The rows are grouped in 4 different ways at once. Each group adds its own fixed numbers to the row, and there is some noise. The rows also spread widely along 10 directions, which tell nothing about the answers.
In the rows, zero is written as 128.
Known rows, each followed by its group in each grouping:
[152 154  99 131 132 143 138 203  61 150  67 141 110 107 119 143 105  92
  88  97 178 159 173 129 117  98 127  84 133  97  76 105 139 130 130 124] => guv J683 J450 J70
[135 136 129 174  94 148 179 168 134 146 136 158 118  80 127 150  90  90
 153 139 112 127 152 110 138  80 140 143 133 120  87 142 118 191 175  86] => Foro J727 J779 J159
[127 102 137 128 112 134 152 139 107 116 125 137  99 125 130 135 118 110
 108 124 124 121 151 148 153 140 144 122 146 158 129 149 124 109 134 123] => Vagof J977 J4 J283
[101 150 125 110 111 146 144 168 120 126 122 113 136 120 129 185 118 107
 133 111 135 103 104 118 111 152 106 107 144 123 101 118 117 117 122 117] => Foro J528 J153 J70
[110 138 112  62 115  90  85 139 129  99 129 133 159 119 110 125 180 158
 203  91 111 153  94 110  59  98  88 125 132 101 162  94 116 141 125 155] => zuda J703 J450 J159
[171 159 138 146 121 107 139 150 114 131 146 123 129 149 123 210 124 134
  79  89  75 132 118 110 108  84 196 144  82 106  93 144 164 128 144 116] => dabuf J977 J911 J896
[150 198  87 102 151 113  95  59 183  78 153  97 132 161  95 161 168 211
 138 148 101 174  79 120  78 163  99 178 114 180 163 161 174 156 126  97] => zuda J202 J60 J388
[178 155  80 159 147 158 171 177 134 113 135  98 109 110 144 167  83 121
 112 128  73 129 137  81 129  97 152 139 143 140  34 152 137 136 163 118] => Vagof J202 J911 J884
[102 100  98 103 179 144 119 133  93 102  69 151  98 107 138  33 133 121
 134 120 212 144 168 154 164 175  76  99 177 149 123 104  95  89 100 191] => guv J528 J779 J283
[119 111 110  99 172 104 109 123 129  58 142 115 119 133 139 122 136 155
 149  82  96 107  87 127  94 131 109 121 152 137 112 109 119  75 122 199] => dabuf J703 J4 J896
[110 161 105 185 169 142 136 122 107 145  30 146 169 102  51 185 122 103
 197 140 200 115  67 125  94 163  77 125 141  86  91  50 158 124 131  86] => Vagof J727 J153 J884
[ 90 125 182 167 186 128 149  62 154 151  82 152 182 154  55 151 104 157
 168 112 137  46  69 122 167 156 153 138 153 119  84  72 136  99 156 126] => zuda J683 J60 J388
[117 143 163 129  98 116 153  92 108 114 110 175  93 141 122 125 127 150
  83  97 159 148 165 177 171 143 149 157 132 170 136 153 144 136 127 115] => dabuf J202 J779 J283
[ 69  63 144  47 105 146 109 181 112 144 179 103 135 140 156  91 135  95
 138 133 143 106 130 135 151 168  84  85 141 118 191 119  83  79  79 189] => dabuf J683 J911 J70
[173  99 159 131  92 116 151 139 126 133 195 118  88 141 182 150 119 133
  37 127  55 144 166 139 151  89 193 149  82 160 146 209 147 134 122 136] => Foro J202 J911 J896
[132 162 147 149 123 115 160  88 152  88 142 155 105 131 123 149 102 174
 132  92  94 119 126 134 151 112 149 172 145 167  70 153 138 150 167 120] => dabuf J202 J779 J884
[135 127 107 135 129 137 101 153 148 142 153 119 147  99 122 104 123 118
 156 158 119 156 138  94 106  97 101 135  97 103 147 115 125 162 141 147] => Foro J202 J153 J896
[163 109  81 186 129 157 182 166 125 108 120 118  90  89 128 186 114  76
 164 186 118 134 105 153  83 156  85 136 143 162 127 169 156 138 105  63] => Vagof J683 J779 J884
[131 115 145 134 118 151 151 154 123 131 154 139  99 120 127 112  83 109
  95 123 121 120 174 134 176 106 149 116 138 143  98 144 112 141 166 134] => dabuf J977 J4 J70
[164 100  74 136 144 141  97 151 134 120 149 126 113  95 120  95 139 117
 158 179 132 186 148 116  95 100  90 121 104 126 160 131 135 159 134 141] => guv J727 J4 J884
[ 98 155 146 123 100 115 126 121 132 121 116 147 132 109 113 147 127 131
 164 102 135 126 114 133 124 124 103 132 133 116 118 118 123 151 142 120] => Foro J977 J153 J896
[ 68 134 152  62  85 143 129 126 145 149 154 101 146 159 124 152 125 147
 141 125 124 103 110 119 173 192 117 124 157 148 144 140 104 114 131 115] => zuda J528 J911 J388
[ 97  95 128 154 153 135 126 146 121 163  89 156 182 102  86 140 136  85
 210 144 162  90  83 117 105 148  99 115 131  84 122  67 111 117 125 125] => guv J528 J779 J159
[109 129 146 104  82  98 119 120 151 111 132 169 117  92 125  93 126 156
 194 109  95 150 141 131 133  64  89 139 134 132 141 133 108 172 165 155] => Vagof J202 J153 J896
[114  71 189 198 114 129 190 123 130 132 117 171 125 104 108 189 114  88
 177 140  94  60  86 173 134 133 144 140 139 148 110 132 117 128 141  86] => dabuf J977 J153 J159
[134 125 100 116 137 114 122 158 115  92 149 105 146 146 127 207 160 118
 134 104  94 120  76 110  57 151 138 134 113 130 132 118 150  88  90 127] => dabuf J703 J779 J283
[126 119 132 153 157 145 159 163  76 170 101 104 155 140 122 189 116  96
  82 115 149  91 107 121 123 158 169 119 119 105 109 102 149  73 103 107] => Vagof J683 J779 J159
[ 88 187 138  49 108 123 112  81 139 123 167 109 115 158 145  89 137 210
  85 101 141 157 158 125 180 160 131 161 145 168 159 157 115 153 141 138] => zuda J727 J779 J159
[131 156 100 107 126 127 102 152 150 115 182 101 160 130 123 145 123 148
 153 108  97 144 113  69  98 109 126 144 107 108 107 114 130 138 144 144] => dabuf J202 J779 J884
[134 131 139 179 127 132 138 150 145 165 139 146 160 104  79 151 118 103
 191 159 114 119 110 118 115  90 137 149 108  92 135 100 135 174 166  89] => dabuf J683 J450 J159
[173  74 109 190 203 151 155  96 139 103 145 125  76 132 137  93 132 116
  89 204 125 133 148 177 147 182 136 160 124 208 162 170 151 111  92 124] => dabuf J703 J779 J283
[111 120 164 118 109 115 123 131 128 169 129 136 177 142 100 160 131 134
 150 112 116 106 108 107 143 112 152 130 111  89 128 100 133 117 144 133] => Vagof J528 J911 J884
[113 112 142 114 123 123  92 149 176 175 184 121 217 136  78 122 134 138
 192 145  86 109 117  48 123  79 155 137  89  69 154  79 111 155 162 152] => zuda J683 J60 J283
[ 72 130 165  89  79 117 155 122 100 101  77 176  94 113 126 123 126 145
 146  73 162 127 147 167 166 139 106 117 181 158 112 126  97 132 137 136] => zuda J727 J153 J283
[132 105 117 118 160 105 123 127 125  89 113 136 130 125 124 146 149 139
 162 101 116 122  85 125  66 130  98 125 129 125 125 116 131  99 108 161] => zuda J528 J779 J896
[ 76  74 189 101  94 127 124 161  92 198 109 151 175 135 114 127 114 101
 141 100 154  86 139 121 188 128 157  94 126  73 113  85 100  94 131 160] => guv J528 J911 J884
[107  91 175 137  74 117 147 172  99 182 103 177 144 110 116 164 102  83
 155 110 125 101 137 127 157  87 146 106 122  83 100 115 114 137 149 129] => guv J727 J911 J896
[141  65 145 125  75  95 129 166 119  88 131 202 102  70 140  90 153  99
 185  95 101 164 166 133  94  30 112 117 115 113 148 137 103 162 131 165] => Foro J977 J779 J283

New rows. What belongs after each?
[111 105 171 164 125 124 164 115 126 125 128 146 140 127 118 192 120 121
 145 116  98  76  81 152 123 140 151 144 128 145 111 124 127 110 132 107] => dabuf J202 J153 J159
[145  81 178 147 157 104 107 127 102 169 137 134 164 171 105 141 150 123
  76 119 140 117 137 132 142 121 206 130  66  98 165  94 152  80 111 155] => dabuf J528 J450 J283
[178 102 138 143 160  97 152 117 113  76 104 149 103 137 134 164 132 166
  96  72  78 129 118 129 101  70 177 124 120 145  80 143 148  97 135 159] => zuda J727 J60 J388
[ 92 194 114  98  88 119 135 128 138 113 122 125 143 138 103 202 141 146
 165 105 123 117  93 125 113 165 120 144 155 139 108 137 138 142 131  85] => guv J683 J60 J283
[109  85 157 111 136 140 123 124 105 164 115 133 144 151 107 104 142 113
 105 139 163 120 146 136 170 168 142 118 124 126 164 111 117 103 103 144] => zuda J977 J911 J283
[156  95 145 140 200 115 111  47 111 135 120 126 110 174 133 103 180 165
  46 170 153 143 121 191 143 187 152 158  86 181 205 158 169  85  66 145] => guv J202 J911 J159
[181 147  79 125 138 128 134 148 145  74 179 116  79 123 160 115 136 155
  94 129  76 181 170 118 114  98 152 158 118 178 124 178 141 150 135 140] => dabuf J703 J779 J283
[122  86 151 133 104 124 151 117 134  98 131 156  99 106 143 119 133 121
 157 132 112 129 120 162 135 126  99 133 144 156 138 162 124 133 113 138] => Foro J202 J911 J884
[ 88 170  92  50  70 118 110 169 112  78 137 122 114 108 139 134 147 142
 178  76 152 176 128 123  92 136  61 117 157 121 127 131 111 141 122 139] => dabuf J528 J779 J884
[179  47 135 143 161 110 139 140 101 107 127 134 104 121 145 125 160 118
 118 138  90 134 125 160  86 105 144 122 110 152 165 143 139 102  93 150] => zuda J703 J450 J159
[ 78 130 158 128 120 128 136 106 160 143 113 162 171 109  71 100 116 140
 226 128 127  92 110 112 156 116 108 138 162 104 109  90  93 174 180 127] => zuda J977 J60 J159
[ 93  68 157 130 123 151 144 152  97 177 130 126 139 139 137 132 121  81
 107 152 164  91 143 144 175 191 143 112 132 138 153 124 115  82  87 127] => guv J683 J779 J283
[119 166  74  86 137 154 126 181 112 121 132  65 150 135 122 164 123 133
 132 117 142 135 113  88  98 168 106 109 149 108  92 114 131 114 112 128] => zuda J683 J60 J884
[106 165 155 136 158 137 153  96 132 123 111 137 126 158 100 162 106 145
 104  98 137  82 104 140 170 164 146 137 155 143  77 123 133 107 143 124] => dabuf J977 J911 J70
[ 93 156 167 102 100  98 140  92 155  90 170 116 136 148 140 193 125 175
 151  70  72  81  72 110 142 138 144 151 159 146  91 144 123 114 143 132] => Foro J727 J450 J884
[ 96 107 175 124 127 104 137 121 100 121 113 160 147 131 117 146 135 131
 142  66 132  90 105 138 129 120 148 127 133 108 112  97 113  99 129 150] => dabuf J977 J779 J159
[123 171 117 134 104 113 142 132 127  83  90 176 108  92 101 118 113 154
 182  84 138 163 144 134 127  68 101 132 159 114  69 123 128 178 178 135] => dabuf J727 J60 J884
[155  64 140 130 141 103 106 125 112 131 146 127 113 132 153 141 162 127
 101 153 109 148 124 158  99 124 133 127  74 143 191 147 145  99  81 156] => guv J727 J153 J896
[ 74 143 151  85 106 106 113  92 126 105 101 178 128 118 104  84 154 159
 186  96 165 142 113 171 140 132  79 139 156 130 159 113 111 146 132 151] => dabuf J202 J911 J159
[132 114 149 173 207 130 157  99 124 134 104 138 149 134 119 118  93 148
 111  99 111  64 110 102 163 118 175 146 144 131  59  93 124  84 152 163] => Vagof J202 J779 J159
[117 197  91 105  75 122 137 151 127 106  86 160  97  92 114 149 124 129
 185 114 136 171 136 147 114 116  74 134 168 131  95 147 131 194 157  94] => guv J703 J911 J896
[119 110 128 128  83 135 137 169  98 143 111 137 157 117  95 194 122  92
 151 119 142 131 106 120  88 130 121 114 117 102 120 108 139 134 129  91] => zuda J202 J4 J884
[ 89 171 131 100 120 137 115 129 104 153 128 111 155 146 103 135 125 144
 114 100 183 141 131 121 148 162 125 132 123 100 133  98 142 121 122 124] => dabuf J683 J779 J884
[ 76 138 156 119  92 145 157 121 151 114 125 170 111 106 107  83  78 129
 181 126 141 110 154 153 195 129  85 130 194 152  91 138  90 170 173 135] => dabuf J202 J60 J70
[111 114 166 118  86 108 142 150 102 139 137 135 137 133 142 178 125 113
 102  84 120 113 125 131 123 121 158 126 107 110 125 141 135 112 116 129] => Foro J528 J779 J896
[117 197 118 111  97 139 117 154 115 163 130 114 166 146  92 175 115 135
 115 105 151 153 129  96 134 128 148 140 109  84 101 103 148 152 151 101] => dabuf J202 J911 J884
[132 140  96 117 127 107 104 163  90 103  86 161 120  97 108 119 149 120
 160  91 174 185 129 143  61  89  78 114 109  85 148  99 144 137 110 152] => dabuf J683 J779 J896
[176  97 140 177 146 114 155 124  87 146  90 152 115 131 116 179 154 107
  89 149 131 142 117 169 102 111 160 137  84 130 166 142 178 115 101  98] => Vagof J727 J911 J159
[151  92 122 157 201 146 125  97 169 133 202  80 138 158 143 116 141 135
  87 188  97 102 113 106 139 175 162 160  92 163 177 147 142  93  92 147] => Foro J683 J779 J283
[151 116 116 136 116 156 148 156 141 157 179  87 127 134 144 148 102 114
 101 175  90 129 144 104 159 141 147 144 116 150 126 168 137 135 134 109] => Vagof J202 J911 J884
[132  89 163 118 133 103 103 117 102 154 137 151 149 148 115 122 168 136
 108 123 138 143 122 147 123 106 155 131  74  99 193 110 142 112 107 155] => dabuf J727 J911 J159
[110 167 104 101 106 129 138 183 115 104 111 135 135  99 125 127 114 126
 153  74 132 138 149  90 123  86 125 111 159  96  73 107 110 142 154 151] => Foro J683 J60 J283
[120 116 123  70  54 130 137 191  91 129 170 107 100 138 178 194 132  99
  82 116 113 147 146 136 113 151 124 108 122 155 146 185 126 118  91 108] => guv J727 J779 J70
[112 144 126 128  85 139 152 152  94 148 100 136 107 109 121 140 106  93
 125 136 167 149 156 152 145 152  98 129 144 134 133 148 136 150 128  91] => Vagof J977 J779 J896
[139 169  92  90 111 144 130 170  72 144 119  77 111 146 147 129 109 127
  38 125 170 182 183 134 147 159 134 122 127 135 127 160 155 118 108 125] => Vagof J202 J60 J896
[159  78 134 141 211 110 124  82 121  56 104 157  65 122 148  51 149 150
 109 119 136 132 133 180 129 125  93 117 149 177 144 148 128  90  92 201] => Foro J977 J450 J70
[131 180  83 102 188 125  78 126 123 109 113  95 148 134 120  92 132 160
 121 100 164 157 119  86 104 133 100 128 130  97 109  85 137 111 120 186] => Foro J202 J450 J896
[185 128 106 170 148 134 137 138 103 148 111 109 115 136 115 189 130 110
  82 164 132 162 127 138 105 134 149 135  95 140 145 147 184 120 115  78] => Vagof J727 J450 J388
[167 157 120 162 171 130 144 114 106 134  86 119 140 150  89 158 119 152
  78 115 140 139 136 124 130 128 177 137 114 122  80 116 174 127 136 114] => zuda J703 J60 J884
[128 143  96 127 129 149 144 160 100 118 103 128 111 106 130 140 110 115
 123 118 144 134 137 133 122 142 120 118 153 144  90 130 122 130 141 116] => guv J202 J4 J159
[137  92 115 135 166 128 124 139 125 110 117 140 144 110 109 119 131 129
 160 116 117 118 104 111  86 104 118 120 127 118 116  96 116 116 139 160] => zuda J202 J4 J159
[138 189 101 105  80 123 130 149  93 138 110 131 102 119 131 135 115 138
  82 112 163 202 182 138 129 116 117 144 119 132 135 158 159 168 137  98] => Vagof J202 J779 J896
[120  66 166 176 165 140 138 116  98 165  97 145 141 138  98 103 105  93
 107 167 182 109 138 173 167 167 134 127 115 119 150 111 146  97 102 144] => dabuf J202 J60 J896
[ 80 182 106 145 197 119 131  67 149  67  48 159 164 125  56 158 125 162
 220  77 156  65  33 110 104 176  81 142 199 132  56  54 127  90 155 141] => Vagof J202 J4 J283
[ 99 146  99 111 134 129 125 140 121 106  98 115 153 115 100 154 130 127
 197 118 150 123  86 110 101 151  78 117 165 105 104  97 132 117 126 132] => Vagof J727 J60 J884
[ 93 140 122  58 145 148  80 116 132 151 139 119 144 142  95  32 126 162
 108 136 183 156 178 118 175 145  96 114 137 123 170  96 108 143 142 173] => zuda J703 J4 J70
[114 114 157 111 138 134 100 113 110 177 139 136 142 152 116  78 120 146
  66 126 167 134 186 118 208 127 184 124 105 121 145 105 120 115 146 165] => guv J727 J4 J283
[152 190  81 158 162 152 139 122 147 106 134 113  89 118 107 129  97 145
 117 151 138 155 135 138 129 138 115 155 134 153 111 148 155 158 160 105] => dabuf J683 J4 J896
[118 208  98  95 139 109 104 106 113 105  96 120 145 147 102 156 142 185
 124  79 158 157 115 108 115 138 125 133 137 113  85 109 153 130 137 135] => guv J727 J60 J884
[106 127 185 123  74 113 158 113 128 160 128 174 126 134 116 135 113 139
 115 106 112 113 161 132 205  94 179 145 135 134 124 141 122 147 166 121] => Vagof J727 J911 J283
[105  96 138 150 188 147 160 109  86 112  75 125 106 133 142 113 101 107
  83 117 193  87 115 169 159 214 110 119 169 155 101 123 130  57  76 157] => Foro J202 J779 J896
[120 115 123 136 140 146 153 137 117 119 143 110 118 123 149 141 112 117
 109 125 135 114 123 116 141 157 129 127 143 135 105 138 127 104 112 134] => Foro J727 J779 J884
[161  85  95 158 142 127 115 158 120 114 112 158 118  83 108 120 133 101
 174 152 135 161 133 125  85  81 100 111 110 112 127 116 133 143 138 143] => guv J727 J4 J884
[ 92 130 151 110 127  99 121  79 137 103 112 146 143 125 112 142 162 164
 180 117 121 116  76 155 106 147  91 149 137 152 166 118 128 120 119 129] => Vagof J202 J153 J159
[117 145 144 111 168 109  79  83 122 148 122 130 141 145 106  57 150 164
 107 128 185 159 143 147 152 133 114 137 103 106 190 101 150 126 111 173] => Foro J683 J450 J896
[182  87 104 146 147 122 119 164 108 102 152 103 125 128 131 149 150 110
 115 143 107 160 126 126  73 110 139 119  85 117 143 141 155 110  98 145] => dabuf J977 J60 J884
[122 166 114 115 139 122 105  92 126 115 100 150 120 128  80 106 143 149
 132 132 173 164 131 150 120 137  85 130 127 137 164 120 149 149 137 120] => Vagof J977 J4 J70
[126 115 143 105 107 119 122 162 106 138 138 122 147 138 131 136 143 117
  95 107 135 140 154 113 132 115 166 117 103 102 142 124 132 112 115 149] => Foro J528 J60 J283
[116 112 143  92 109 132 130 131  99 157 171  87 123 171 157 143 144 133
  40 138 136 133 156 142 164 183 170 137 103 160 195 161 147  84  80 128] => Vagof J683 J779 J283
[144 170 116 172 146 118 119  99 135 125  82 150 155 124  68 195 144 130
 164 127 146 143  71 125  71 128 110 147 111 111 121  99 176 143 131  79] => Foro J202 J450 J388
[162 109 129 111 183  98  69  73 154 113 169 117 127 152 116  63 171 181
 125 154 112 170 130 131 114 117 117 155  86 143 206 136 145 136 114 179] => zuda J977 J450 J896
[ 99 108 154 186 108 149 199 111 162 127 119 166 111  86 109 144  78 106
 211 162 105  76 110 152 173 143  96 152 184 165  92 151 115 159 167  80] => Vagof J683 J779 J884
[164 120 121 170 160 161 145 113 128 146 172  78 110 159 134 146 108 119
  62 194 132 135 138 150 163 197 155 160 110 179 145 171 164 117 106  92] => dabuf J202 J450 J884
[105 184  89  92 191 154 109  94 174 107 159  77 132 155 116 110 113 176
 143 148 134 113 101  92 150 197  80 142 176 166 113 124 113 128 139 141] => zuda J727 J450 J70
[200  42 127 193 203 115 127 111 133 114 128 139 117 126 120 125 144 114
 129 180  93 132 102 153  76 111 126 142  86 148 167 143 160 108  95 150] => zuda J202 J450 J896
[123 109 159 145 161 125 153 115 106 139 111 132 116 135 125 118  90 141
  79 101 128  88 138 147 182 124 168 123 141 134 101 122 134  84 147 158] => Vagof J683 J4 J896
[147 109 154 144 189 133 127 104 115 149 130 119 132 162 122  91 118 155
  60 119 145 120 150 132 190 133 186 133 105 120 113 112 139  82 130 180] => dabuf J528 J911 J884
[119 163 125 139 131 138 108 101 123 156  76 172 129  97  84  60 117 148
 152 141 198 179 179 142 170 112  96 136 129 117 119  95 127 181 161 132] => guv J202 J153 J884
[163 154 105 123 165 133  99 104 151 120 158 105 137 142 106 106 123 180
  97 128 112 161 143  92 127 107 149 150 100 135 121 124 146 147 159 148] => zuda J202 J4 J884
[105  88 130 141 139 132 142 127 130 116 124 139 116 113 125 145 110 106
 169 140 126  89  97 144 133 161  99 118 159 146 114 129 112 105 130 141] => guv J727 J4 J896
[144 142 132 144 140 128 125 126  85 175  97 121 125 152 111 140 128 124
  51 152 183 158 162 167 152 157 158 130  93 122 151 140 176 121 100 110] => guv J683 J60 J896
[115 147  88  61 152 144 133 196  91 114 149  46 149 151 177 177 121 137
  77  68  96  95 101  67 115 158 153 105 155 118  69 115 110  48 106 172] => Vagof J202 J911 J159
[107 134 173 149 125 100 124  70 122 146  79 185 137 143  77 138 152 143
 143 129 175 126 120 178 159 156 138 148 129 140 150 113 147 132 128 105] => guv J528 J450 J283
[127 122 144 162 146 154 139 123 118 167 138 114 139 138 113 135  90 107
  74 152 151 112 140 128 167 156 157 137 111 125 123 127 143 121 136 121] => Foro J202 J4 J896
[122 204  53 113 170 174 127 165 138 145 122  72 146 134 108 133 111 129
 126 149 154 138 128  73 143 174 113 131 155 118  99 104 134 123 139 120] => Vagof J683 J911 J283
[126  87 171 134 138 128 140  98 169 124 199 130 127 145 149 112 114 144
 105 141  71  90 131 115 162 124 152 151 115 166 138 162 117 122 130 159] => Foro J202 J779 J70
[136 170  98 178 153 152 145 148 133 158  86 140 149 110  76 149 102 109
 156 154 153 124 138 105 141 126 139 137 136 107  76 101 142 158 163  93] => guv J683 J60 J283
[108 115 165 134 111 140 141 121 112 173 141 124 133 149 125 152  84 118
  75 131 134  95 144 139 192 164 170 131 128 144 111 140 129 114 144 119] => guv J202 J4 J896
[124  84 156 167 189 169 120 110 116 215 119 123 179 147  75  76 105 110
  85 185 186 107 154 119 187 160 167 132  94 106 157  77 131 118 140 133] => zuda J202 J4 J159
[139 151 104 111 117 129 114 127 156 116 160 141 114 116 134  89 126 157
 141 135 108 168 169 102 145 103 125 156 125 154 125 149 117 172 156 141] => guv J202 J779 J283
[136 175  86  99 131 117 116 132 140  64 108 135 104 104 130 126 144 160
 170  82 113 167 113 110  87  96  85 122 151 129  98 133 124 145 142 147] => Foro J977 J911 J388
[120 178  81  83 127 140 114 182  81 144 101  92 149 137 118 157 124 119
  96  99 171 161 138  97  95 156 115 114 127  96 108  99 146 122 112 125] => zuda J703 J779 J896
[118 142 119 112 131 136 100  94 181 125 220  95 138 160 116 135 141 158
 122 176 101 134 116 109 146 170 139 170 107 164 189 150 136 139 138 121] => dabuf J727 J4 J283
